The rows are grouped in 4 different ways at once. Each group adds its own fixed numbers to the row, and there is some noise. The rows also spread widely along 16 directions, which tell nothing about the answers.
Known rows, each followed by its group in each grouping:
[ 3.95  4.22  3.46 -6.12 -3.92  2.47  0.49 -4.16 -0.74 -0.30  0.14 -2.38
 -1.86  1.05  3.27 -4.54 -2.57 -2.86 -2.64 -2.11  4.66  0.33 -0.95 -0.72
  1.57 -2.73 -1.30 -0.88]  T q757 M (0)
[ 2.55 -3.77  0.82  3.27 -0.47  2.34 -1.64  0.29  4.96 -0.91  0.12  1.03
 -0.12  3.28  0.55  1.77 -2.93 -1.30  0.17 -4.80 -1.58 -0.60 -4.08 -1.44
  0.61 -2.57 -0.22  0.32]  Y q172 M (2)
[ 2.15  2.64 -2.46 -0.47 -1.87  0.85 -1.04  1.08  2.35 -0.83 -4.33 -2.69
  3.04 -2.32  0.81 -0.42  1.74  2.54 -3.93  1.60  3.57 -2.01  0.79  1.01
  2.72  3.22 -1.39 -0.19]  N q961 E (2)
[ 4.70 -0.88 -0.55 -1.69 -0.10  5.76  0.19 -1.03 -1.89 -1.06 -0.06 -1.77
 -1.56  1.55  0.55 -2.77  1.10 -1.29  2.79 -1.57 -1.41 -3.26 -0.11  3.06
 -0.28 -2.49 -1.57 -0.59]  T q172 H (3)
[ 1.69 -0.56 -3.22 -2.67 -0.93  5.87  0.39 -1.62  0.07 -1.21 -3.91  0.69
 -2.41 -3.34  2.61 -1.81  2.84  0.38 -0.52  0.59  1.36 -3.74 -1.25  1.16
  2.71 -2.23  0.21 -1.49]  N q757 E (0)
[-4.24 -0.18 -2.41 -2.53  0.88  0.08  0.63 -1.41  0.80 -2.11 -0.77 -1.61
 -1.40 -1.90 -1.15  1.10  0.30 -1.53  4.62  1.43 -0.57  1.67 -1.18 -0.78
 -2.77 -2.39  0.70 -1.79]  L q961 U (1)
[ 3.20  0.31 -1.73  0.15 -1.20  3.69  1.70  1.79  1.43 -0.18 -1.39  2.22
 -1.12 -0.08  0.50  0.44  1.17 -1.49 -2.32 -0.25 -0.15  0.70 -1.89 -0.93
  0.72 -1.65 -1.31  0.80]  A q172 H (3)
[ 5.65  0.12 -0.68 -0.33 -0.75 -0.10  0.30 -0.12  2.53  0.69 -0.79 -2.28
  1.59  4.52  0.50 -3.42 -0.82 -0.28 -1.63 -1.81  0.72 -2.37  0.96  1.07
 -0.15  1.92 -1.88 -0.47]  L q757 U (1)
[ 5.79  0.20 -0.60  0.84 -1.06  2.67 -1.01 -0.75 -1.60 -2.02  0.88 -7.10
  3.95  1.74  1.37 -0.76 -0.54  2.79  2.24  1.23 -0.84 -3.76  0.73  0.39
  1.82 -1.12  2.10 -0.76]  A q172 H (0)
[ 2.16  0.93 -0.72 -0.59 -1.42  0.87 -0.44 -0.12 -0.57  0.15 -2.29 -1.19
  0.35 -1.77  1.34  0.01 -0.74  0.33 -2.96  0.14  1.20 -2.79 -0.62 -0.66
  2.04 -0.02  1.88 -1.86]  Y q172 H (0)
[ 2.36 -2.72 -1.03  0.70 -1.78  2.79 -0.59 -0.51  3.29 -1.94 -4.49 -2.56
 -1.59  0.10  1.42  0.85 -3.05 -2.43 -2.78 -1.31 -2.61 -3.80  0.00  1.17
 -1.74 -3.09  1.90 -3.05]  L q961 H (0)
[ 2.05  4.80 -3.16 -2.26 -0.19  3.73 -2.95  0.86 -2.85  0.17 -3.56 -1.61
 -0.86 -4.05  1.16  0.16  4.79  1.50 -0.15  0.69  2.24 -4.45  2.45  2.88
  3.45  4.45 -6.13  0.88]  N q757 E (0)
[ 1.56  0.69 -1.68 -1.59  1.17 -2.36  1.76  0.72 -1.84  1.10 -2.35 -0.19
 -0.91 -0.87  0.60  0.95 -2.05 -4.24 -3.07 -1.36 -0.97  0.77 -0.71 -3.66
 -0.66 -1.28  1.39 -0.45]  A q961 E (0)
[ 3.10  0.39 -0.52 -1.67 -1.88  3.55  0.22  0.79  2.42 -1.16 -3.96  1.29
 -1.62 -0.37 -1.34 -0.10  0.00 -3.66 -3.77 -3.79 -0.60 -1.31 -1.88  2.58
 -1.06 -1.18 -4.76  1.14]  L q172 H (2)
[ 3.13 -0.24 -0.03  1.38  0.91  1.77 -1.81  0.89 -0.55 -0.55 -1.03 -3.19
  1.62 -0.30 -0.60  1.93 -0.59 -0.77  0.81 -1.93 -1.08 -2.15  0.16 -0.30
  0.59  0.18  1.21 -0.84]  L q172 E (3)
[ 1.36  1.00 -0.25  0.80  2.25 -1.25 -3.45  2.81  4.21 -2.23 -2.71  1.70
 -4.44 -2.72 -1.99 -1.00  0.72 -5.82 -1.26  0.27  0.65 -0.48 -0.76  1.34
 -0.61 -1.65 -3.26 -2.11]  L q757 M (0)
[ 3.93  0.84  1.74 -1.68 -0.97  5.50  0.97  2.30  1.13  0.89  0.02  0.27
 -3.68  1.14  3.03 -2.27  1.63 -3.28 -0.09  1.76  2.10  0.95 -0.23 -3.00
  3.53 -2.50 -0.10 -0.01]  A q172 H (0)
[ 1.42  1.36 -1.82  0.03 -0.47 -2.09 -0.80 -1.64  0.65 -0.11 -3.35  0.68
  0.10 -0.73  1.99  1.87 -2.66 -2.13 -4.81 -1.61 -0.37 -1.73  0.40 -1.63
  0.35 -1.70 -1.25 -1.28]  T q757 M (3)
[ 2.44 -0.95 -4.74  0.96  3.91  3.67 -3.64 -0.44 -3.43 -1.64 -5.59 -1.83
 -1.41 -1.09  3.70  2.72 -2.13 -5.73 -1.28 -5.99  1.45  0.51  0.41 -2.59
 -0.45  0.85  0.18  1.94]  T q757 U (2)
[ 2.30 -1.64 -2.41 -1.08  1.65  0.49  0.89  1.08 -2.16 -1.00 -2.62 -0.35
  2.39 -2.99 -1.90 -0.36 -0.81 -3.06 -1.10 -2.31 -0.17 -1.16 -4.06 -1.29
 -0.94 -2.85  2.11 -0.40]  A q172 H (0)
[ 0.44  0.51 -3.96  3.27  2.02  2.96 -0.30  1.15 -1.18 -2.63 -3.01 -2.44
  1.94 -6.39  3.25  2.12 -2.85 -1.48 -4.66 -3.79  2.76  0.29 -0.28  2.25
 -2.24  0.62  0.09  0.88]  A q757 E (2)
[ 0.40 -0.77 -2.25 -1.61  0.00  3.98  0.45 -0.53 -0.49 -0.29 -3.41 -0.88
  0.91 -2.66  1.53 -1.53  1.23 -0.60 -0.53 -0.84  2.14 -2.51 -0.92  0.29
  0.27 -1.28  0.37 -0.98]  Y q961 U (3)
[ 2.67  0.03  0.08  0.54  0.25 -0.11 -0.69  1.30  0.90  0.51 -0.08  0.49
 -1.39 -0.59  0.81 -0.85 -0.42 -1.92 -0.96 -0.86  0.57 -1.14 -1.39 -1.21
  1.40 -0.63  0.11 -1.18]  Y q757 M (0)
[-0.88 -0.78 -3.71 -1.55 -2.19  4.53  0.10 -1.11  3.07 -3.09 -3.32  2.60
 -3.38 -1.35 -1.00  2.45  1.26 -0.66  0.61 -0.20  0.11  1.73 -4.68 -0.10
  0.13 -1.88 -1.87  0.75]  A q961 H (2)
[ 1.68 -0.64  1.02  0.95 -0.19 -1.98 -2.63  3.43  4.49  0.52 -2.86 -0.99
 -0.68 -1.33 -2.94 -1.25  1.40 -2.80 -0.40  1.66 -0.39 -2.16 -1.70 -0.66
  0.28 -2.41 -0.09 -2.40]  Y q757 U (0)
[-0.30  0.03 -2.89  0.52  1.46  3.09 -0.49  1.56 -1.16  3.12 -3.72 -2.01
 -0.83 -0.36  4.44  1.94  0.77 -0.36 -0.63 -1.43 -0.07 -3.21  5.40 -0.38
  0.88  4.16 -3.28  0.30]  N q757 E (3)
[ 2.51  2.22  1.03 -3.27 -0.79  3.08  1.58 -0.06 -1.98  0.79 -0.99 -1.40
 -0.20 -2.30  2.70 -2.56  0.38 -1.79 -2.41 -1.35  1.02 -2.46  0.36  0.49
  1.23 -2.88 -2.12  0.23]  Y q172 E (0)
[-1.04  2.66 -3.02 -0.18 -0.52  2.15 -1.37 -0.25 -0.03 -0.39 -1.02  0.96
 -2.53 -1.74  2.58  2.55  1.33  1.02  0.53 -0.04  1.64  0.07 -0.09 -0.62
  1.99  2.75 -3.68  0.94]  Y q757 M (0)
[-1.35 -2.82 -4.57  2.51 -0.03  1.90  1.69 -1.09  4.84 -2.91 -3.28  1.59
 -0.56 -2.81  3.63  0.53 -2.62  0.66 -4.00 -0.65 -0.18 -1.59 -1.82  2.00
 -1.91 -2.87  1.57 -2.06]  Y q961 E (0)
[ 4.84  1.82 -3.43  1.40  0.78 -1.29 -1.74  0.70  1.13 -2.30 -2.37  0.82
 -1.75  1.15 -0.58 -0.47  0.16 -1.29 -2.87 -0.11  2.23  0.90 -0.30  0.59
  1.27  3.15 -0.28 -0.81]  T q172 M (2)
[ 3.46 -0.43  2.67  1.06 -2.82  1.58  3.02  3.64 -0.28  4.09  0.04 -4.04
  2.66  1.57  1.38  0.35 -1.02 -0.25 -1.93 -0.81 -1.46 -2.53  1.11 -2.38
  0.35 -0.07  2.24 -1.38]  A q172 U (0)
[ 3.92  0.11 -1.03 -2.66  0.18  5.41 -2.77 -1.83  3.19 -4.24 -4.89 -1.53
  0.10 -0.77  2.24 -2.47  0.17 -3.03 -1.64 -1.34  4.19 -0.85 -2.64 -0.97
  2.96 -3.21 -0.18  0.41]  L q961 E (0)
[-1.08  1.44  0.83 -0.30 -2.72  2.18  0.35 -0.81  3.56 -0.53  0.36  0.03
 -1.34 -1.24  2.09  0.51 -0.95  1.49 -0.98 -0.05  0.81 -1.02 -1.42  1.37
  0.39 -1.01 -2.17 -1.17]  Y q961 E (0)
[ 4.71 -0.99  1.13  1.06 -1.63  2.88 -1.43 -0.21  2.00 -0.04 -3.43 -0.30
 -2.11  0.73  1.32  0.56 -2.13 -2.90 -3.84 -2.96 -1.31 -4.21 -0.61 -0.44
  0.97 -1.97  1.91 -3.22]  L q172 U (0)
[ 3.06  3.08 -2.73 -4.49 -1.49 -1.74  0.39 -1.73 -2.66 -1.14 -2.51 -0.64
 -2.37 -1.01 -0.87  0.53  1.50 -2.63 -0.63  2.16 -1.64  0.47 -0.86 -3.68
  1.53 -3.73 -0.38  0.00]  A q757 M (0)
[ 3.68  1.51 -1.04  0.38 -0.82  2.85 -2.57 -0.77  0.96  0.36 -2.99  1.34
 -2.46  0.50  2.49  0.58 -0.62 -1.27 -2.94 -2.34  0.75 -3.73  0.26 -0.56
  2.67  0.81 -1.31 -1.76]  N q172 U (0)
[-1.05 -1.03 -0.39 -2.71  0.67  0.25 -0.77  0.29 -1.47  2.80 -2.03  1.04
 -2.28  0.41 -1.62  1.57  1.49 -1.51  3.14 -0.25 -0.15 -2.05 -1.15 -2.91
  2.52  0.65 -2.35 -0.65]  A q757 H (2)
[ 1.91 -1.08 -4.58  1.88  2.70  6.49 -1.43 -0.87 -0.59 -1.24 -1.26  1.94
 -3.07 -0.15  5.05  0.96 -1.09 -2.22  0.51 -5.23  0.02 -1.63 -0.02  1.09
 -0.34  0.70 -3.24  1.31]  N q757 U (0)

New rows, each followed by its group in each grouping:
[ 2.72  1.76  3.59 -3.04 -3.86  0.73  2.51  1.08 -0.23  2.22  1.22 -3.17
 -1.41 -0.65 -0.02 -1.95  0.61 -1.35 -0.43  0.92 -1.89 -0.99 -0.66 -0.60
  0.12 -4.02  0.21 -0.84]  Y q757 E (0)
[ 3.67 -1.58 -3.68  0.72  4.62 -2.08 -0.36  0.45 -2.53  0.99 -2.18 -1.78
  1.36  1.39  1.15 -0.93 -1.37 -2.01 -0.74 -1.49  1.40 -1.09  2.19 -2.80
  0.90  3.56  3.66 -1.32]  L q757 E (3)
[ 2.90 -1.21  0.08 -0.19  1.58  2.15 -1.00  1.50  0.28 -1.27 -1.55 -1.09
  0.41 -1.15  1.98 -1.46  0.82 -2.78  0.45  0.95  0.87 -2.26 -1.22 -2.47
  2.79 -3.70  1.99 -1.74]  T q961 M (0)
[ 5.83  0.99  0.64  0.45 -1.48  3.60 -2.81 -0.05  2.63  0.74 -1.55  1.94
 -0.59  2.40  1.46 -0.21  0.58  0.70 -2.11 -2.23  2.78 -3.16 -2.78 -1.12
  5.78  2.12 -2.98  0.20]  A q757 E (0)
[ 1.63  1.76  0.91  2.43  1.65 -2.23 -2.23  2.20  2.60  0.00 -0.61  1.49
 -2.63 -1.59  0.67  1.77 -2.20 -3.69 -3.63 -0.88  1.27  0.75 -0.70 -2.16
  1.24  0.42  0.53 -1.94]  L q757 E (0)
[ 3.93  4.14 -0.27 -2.30 -3.17  2.19 -2.41  1.31 -0.77 -2.74 -2.22 -1.36
 -0.59 -5.03 -4.31  0.24  4.66 -1.03 -0.73  1.16 -0.35 -1.20 -3.92  1.96
  1.30 -3.08 -2.39  0.61]  Y q961 U (2)
[ 0.55 -2.09  3.13  4.90  1.53  2.89  0.37  2.36  4.61  1.20  2.35  6.70
 -2.34 -3.24  1.70  0.08 -3.23 -2.78 -3.69 -4.13  2.65 -0.40 -5.25 -0.05
  1.03 -2.88  0.53 -3.04]  A q757 E (3)
[ 3.04  1.45 -1.30 -0.94 -0.27  0.70 -0.38 -1.08  1.60 -0.05 -0.87  1.52
 -0.67  1.98  0.97 -0.70  1.41 -0.15 -0.76  1.36  1.44 -0.89 -0.18 -2.64
  2.97 -0.33 -0.60 -0.92]  L q757 U (3)
[ 0.13 -0.34 -4.87 -1.10 -0.10 -2.48 -1.55 -5.11  0.59 -3.13 -1.89 -1.86
  1.17  1.49 -0.15  0.84 -1.08  2.89  1.85  0.19 -0.83 -2.24 -0.88  0.17
  0.48 -0.64 -0.97 -0.52]  Y q757 M (2)
[-2.51 -0.21 -0.74 -2.26 -1.47 -2.68  0.42  0.97  0.95  1.51 -5.99 -3.73
 -0.87 -1.62 -1.45  1.49 -0.78 -4.06 -1.48  0.83 -0.30  0.39  1.23 -2.69
 -2.66 -0.87  1.24 -2.08]  T q757 U (2)
[ 1.43  2.78  0.33 -0.29 -1.45  2.34 -0.74 -2.22 -1.09 -3.33  0.92  0.97
 -2.03 -3.78 -0.62  2.28 -2.14 -2.09 -1.56 -3.55 -0.87 -0.25 -3.88  2.06
 -1.38 -3.81 -0.81 -1.18]  L q961 U (2)
[ 3.21  0.40 -4.16  1.68 -0.51  2.06 -1.43  0.91  0.17 -1.80 -2.63 -2.24
  0.40 -0.86  2.45  1.82  0.27  0.46 -1.72 -0.16 -0.50 -1.03  0.53 -0.23
  1.08  1.13  0.56  0.47]  Y q961 M (1)
[ 2.58  0.26 -1.05 -1.43  1.86 -0.19 -2.67 -0.58  2.82 -1.53 -2.83  2.47
 -1.70  0.71 -3.43 -2.78  2.53 -2.10  1.26  1.02  1.77 -2.66 -1.38  0.68
  1.84 -0.73 -2.00 -2.73]  L q172 U (3)
[ 1.08 -0.04 -0.94  1.29 -1.81  3.40  0.74  1.90  2.38 -0.13 -1.27  1.51
  0.24 -3.69  0.00  1.16  0.54  0.36 -2.68 -1.66  0.50 -0.66 -3.17  1.18
  0.08 -0.27  0.54 -0.98]  N q961 E (3)
[ 1.62 -1.59 -0.98  0.25 -0.29 -4.66  2.17  0.35  2.08 -0.73 -2.07 -1.21
  2.45 -2.13 -1.97 -1.21 -2.54 -1.17 -3.76  0.08 -2.14 -2.05 -2.50 -0.20
 -2.04 -4.74  4.15 -3.07]  Y q172 E (0)
[ 2.20  4.17 -0.04  0.38 -1.75  1.59  2.38  2.77 -4.08  1.85  1.89  1.44
 -1.90 -3.17  2.56  3.90  0.17 -1.19 -3.32 -0.52 -0.68  1.32 -0.86 -3.38
  2.07  0.84  0.46  0.11]  A q961 M (0)
[-1.38  1.47  1.72 -6.70 -2.62  1.24  2.38  0.05  0.71  2.36 -3.32  1.46
 -1.40 -3.44  0.62 -1.42 -0.97 -5.67 -3.50 -2.26  2.70  1.84 -3.69 -4.33
 -0.13 -4.32 -1.00  0.36]  N q757 H (0)
[ 1.83  1.55  3.84 -0.29 -0.82  0.76  3.99  3.76  0.35  2.14  1.01 -3.97
  1.45 -3.41  2.87 -3.16 -1.70 -3.24 -4.59 -0.32  0.40 -1.79  2.54  1.39
 -1.91 -2.79 -0.33 -1.61]  L q757 E (0)
[ 0.36 -2.53 -5.28 -5.31 -1.03  3.98  2.72 -1.62 -1.31 -0.66 -5.71 -1.32
 -4.48 -1.03 -0.98 -2.04  1.38 -2.70  1.34 -1.99 -1.40 -0.83 -1.17  2.11
 -3.27 -0.12  1.09 -1.23]  N q961 E (0)
[ 1.92  0.15  0.23  0.08 -1.20  1.69 -0.31  1.21  3.80 -0.57 -1.14  0.24
 -1.12  0.04 -0.27 -0.60  0.06 -0.74 -0.95 -0.78  1.16  0.10 -2.66  0.06
  0.84 -0.72 -0.42 -0.24]  Y q172 E (0)
[ 1.24  0.78 -5.48 -2.77  0.66 -0.25 -1.68 -5.38  1.44 -3.76 -3.37  1.96
 -3.52  2.03 -0.30 -0.88 -0.60  0.03  0.03 -0.34  1.41 -1.17 -0.64  2.19
  0.42  1.10 -3.34 -0.84]  L q757 H (2)
[-1.20 -0.79 -4.12  1.11  2.13  0.17  2.19  0.59  0.64 -1.76 -1.73  0.52
  2.87 -3.47  2.13  0.87 -1.62 -1.54 -2.27 -1.76  0.15 -0.27 -1.49 -0.53
 -2.50 -2.08  0.02  0.14]  L q757 U (0)
[ 2.41  2.87 -2.48 -0.15 -0.38  3.00  2.25  4.54 -0.22  0.08  1.95  2.12
 -4.15 -1.00 -0.04  0.86  5.38 -1.45  1.84  4.24 -2.79  3.06  0.93 -0.93
  0.66 -1.15 -2.51  1.87]  N q172 H (3)
[ 0.30 -1.45 -4.62  0.03  1.58  0.79 -0.94 -1.95  1.72 -2.20 -4.71  1.17
 -0.76 -0.77  3.05  1.15 -1.65 -1.52 -2.19 -1.24  0.68 -1.14 -1.44 -1.82
  0.81 -1.85  0.44 -0.55]  T q757 E (0)
[ 2.53 -0.65 -4.95 -2.86 -1.30  2.88  1.20 -2.72  4.15 -3.90 -6.20 -2.96
  2.56  1.65  3.29 -2.07 -0.38 -0.60 -2.63  0.42  0.72 -0.79 -0.06 -0.60
 -0.03 -4.34 -2.62  2.22]  A q961 E (0)
[ 0.63  2.09 -2.44  1.08  2.27  3.90 -2.28  2.92  2.35 -2.26 -3.63  2.74
 -0.12 -4.13  1.76  2.93  2.02 -3.80 -3.15 -3.02 -0.11 -0.36 -1.45  0.22
  1.40 -3.52 -8.88  4.91]  Y q172 E (2)
[ 4.55  4.33 -0.74  0.74  0.92 -0.23 -6.63 -3.31 -0.54 -4.22  0.85  0.65
 -3.38 -2.48 -0.16  1.42 -1.37 -1.09 -0.18 -1.83 -0.64 -2.84 -2.24  1.89
  2.44 -2.80 -2.81 -1.54]  N q757 E (0)
[-1.30 -0.24 -2.95 -1.33  1.80  1.68 -1.25 -1.97 -0.61 -1.30 -4.32 -0.36
 -1.18 -2.50  2.08 -0.05 -1.83 -2.11 -1.57 -3.02  3.69 -0.75 -0.11  0.38
 -0.06  1.10 -1.04 -0.65]  Y q172 M (2)
[ 1.97  2.52  0.25 -2.92 -2.38  0.27 -0.91 -0.73 -0.66  0.75 -2.74 -3.10
 -3.68 -0.43 -0.45 -0.25  1.24 -1.61  0.03  2.51  0.23 -0.24  1.57 -0.62
  0.92 -0.43  1.14 -2.48]  T q757 E (3)
[ 4.44 -0.58 -0.94  0.34  0.57  3.25 -0.44  0.46  2.11  0.11 -0.91  3.85
 -0.74  1.46  2.36 -0.64  0.93 -0.61 -1.96 -1.85  0.32 -3.16 -2.05 -0.54
  3.95 -1.15 -2.70  0.13]  T q961 E (1)
[ 3.32  0.41 -2.05 -1.88 -0.42  2.64  0.94  1.16 -0.46  0.75 -1.82 -1.72
 -1.52  0.29  2.20 -1.23 -0.24 -2.91 -1.36 -2.31  0.65  0.72  0.88 -0.55
 -0.40  1.62 -0.29  0.45]  N q961 M (1)
[ 1.37 -0.49 -0.88 -0.26  1.57  3.48 -0.20  1.81 -3.66  0.96 -1.23  1.11
 -3.64 -4.69 -2.52 -0.52  1.62 -1.78  1.09 -2.16  1.42 -2.27 -2.27  3.05
 -0.24  2.72  1.33 -3.54]  A q961 E (3)
[ 3.16 -0.98 -3.78  0.15 -0.45  3.20 -1.30  0.09  3.82 -2.84 -4.30 -1.45
 -3.91  1.78  1.57 -0.46 -0.17 -2.71 -1.17 -0.01 -0.27 -0.10  1.12  1.22
 -1.14  0.31 -0.93 -0.23]  L q757 H (0)
[ 1.17  2.34  1.11 -3.33 -2.16 -0.68  0.43  0.90  1.70  1.37 -1.08  1.84
 -2.65  0.66 -2.71 -0.34  2.22 -1.38  0.49  1.01  0.30 -0.71 -1.96 -1.48
  2.09 -0.29 -3.94 -0.99]  A q172 M (0)
[ 0.05  0.98  0.46 -2.50  0.13  1.42 -1.25 -0.84  1.45 -0.26 -0.87  1.39
 -0.20 -1.71 -0.48 -1.05  1.08 -0.30  0.89 -0.84  2.97 -1.16 -3.23 -0.80
  3.12 -1.11 -1.97 -0.60]  N q961 E (2)
[ 1.23  1.62 -0.51 -1.94  1.37 -2.95 -2.37 -2.18 -0.81 -0.48 -1.12 -1.81
 -2.08 -0.88 -1.63 -1.21 -1.99 -3.11  0.34 -1.43  0.82  0.05 -0.64  0.04
 -1.21 -1.18 -0.23 -1.69]  Y q757 E (3)
[ 1.88  1.28  2.53  1.84 -0.47  3.29 -1.38  4.59 -1.56  1.22 -0.38 -5.17
  1.48 -5.80  0.23  0.05  2.04  0.25  0.29  1.32  1.12 -4.49  0.86  2.08
  1.75  0.20 -0.02 -2.09]  A q757 E (0)
[ 4.21  0.65  0.62 -1.35 -0.21  4.28 -0.47 -1.28 -0.66 -0.38 -0.73 -0.48
 -3.11 -0.25  1.71 -3.04 -1.08 -2.78 -1.48 -3.51  2.83 -1.76  0.21  2.67
  0.01  0.94 -0.63 -2.04]  L q757 M (3)
[ 3.19  3.18 -5.48 -0.82 -0.68  0.10  1.56 -0.71  0.30 -2.51 -2.23  0.71
 -3.26  2.49  0.29  2.17  0.25 -2.59 -2.68 -1.03 -2.13  3.76  1.09 -0.65
 -2.04  0.99 -2.99  2.80]  L q172 U (2)
[ 5.30 -0.29 -1.47  0.05 -1.37  6.66 -0.75 -0.59  3.05 -3.64 -2.14 -0.70
  0.08  0.48  1.64 -1.94  1.63  0.21 -0.66 -1.72 -0.61 -5.19 -0.63  4.74
  1.12 -2.39 -4.74  0.16]  L q172 M (0)
[ 0.92  1.21 -0.87  0.98  2.43 -2.84 -2.13 -1.56 -0.46  0.06  0.14  0.03
 -2.19  0.03  1.11  0.46 -2.32 -1.88 -0.08 -0.09 -0.44 -2.01  2.01 -0.68
  0.52 -1.02 -1.95 -2.68]  A q757 M (3)
[ 4.14 -0.74 -0.45  2.21  1.04  2.07 -3.72  1.55  2.36  1.29 -2.83  0.79
 -0.13  2.70  1.06  1.13 -0.03  0.02 -0.86 -2.80  0.94 -4.84 -0.45 -0.52
  4.19  3.82 -3.45 -0.50]  A q961 E (0)
[ 3.42  0.70 -1.19  1.14  1.21  0.41 -2.78 -1.73  3.17 -2.65  1.21  2.62
 -2.14  2.47  0.32  0.17 -1.35 -1.13  0.35 -1.31 -0.46 -0.66 -2.08  0.07
  2.01 -2.74 -3.03  0.05]  N q172 H (2)
[ 0.34 -1.91 -0.82 -0.13  2.66  2.14  3.46  1.18 -0.46 -2.27  0.98 -0.52
  0.58 -4.24  1.08 -2.76  1.29 -1.12  1.04  2.88  1.73  0.59 -1.75 -0.81
  1.08 -5.09  5.78 -2.57]  L q172 E (2)
[-0.14  3.96 -1.24 -1.93  1.47  2.08  2.20  5.05 -7.26  2.33  0.27  0.14
 -6.18 -6.40  1.77  3.70  0.69 -8.23 -1.13 -3.53 -1.79  5.59  0.33 -2.96
 -3.17  0.29 -1.58  3.34]  Y q757 M (0)
[ 4.20  2.45 -1.89 -0.85  1.27 -2.37 -0.73  0.40 -0.43 -2.06 -2.22 -2.36
  0.04 -1.80  0.66 -1.43 -0.38 -3.93 -3.15  0.69 -1.54 -1.49  1.23  0.17
 -0.80 -4.39 -2.00  0.03]  T q757 E (0)
[ 4.45 -0.11  2.90  2.14 -1.94  3.57  1.07  5.05  0.32  3.30 -1.00 -3.43
 -4.44  0.66  4.96  0.63 -0.50 -4.21 -4.02  0.09 -2.15 -0.91  4.80 -1.93
  1.05 -0.64  1.49 -0.95]  Y q961 M (2)
[-1.20  0.48  0.41 -1.61  1.93  2.81  2.07  2.17  0.25  0.07  0.47  5.29
 -4.20 -3.03  1.94 -0.50  1.04 -5.24 -0.61 -1.25  1.88  2.16 -2.61 -1.67
  0.81 -3.37 -3.10  0.28]  T q961 M (2)
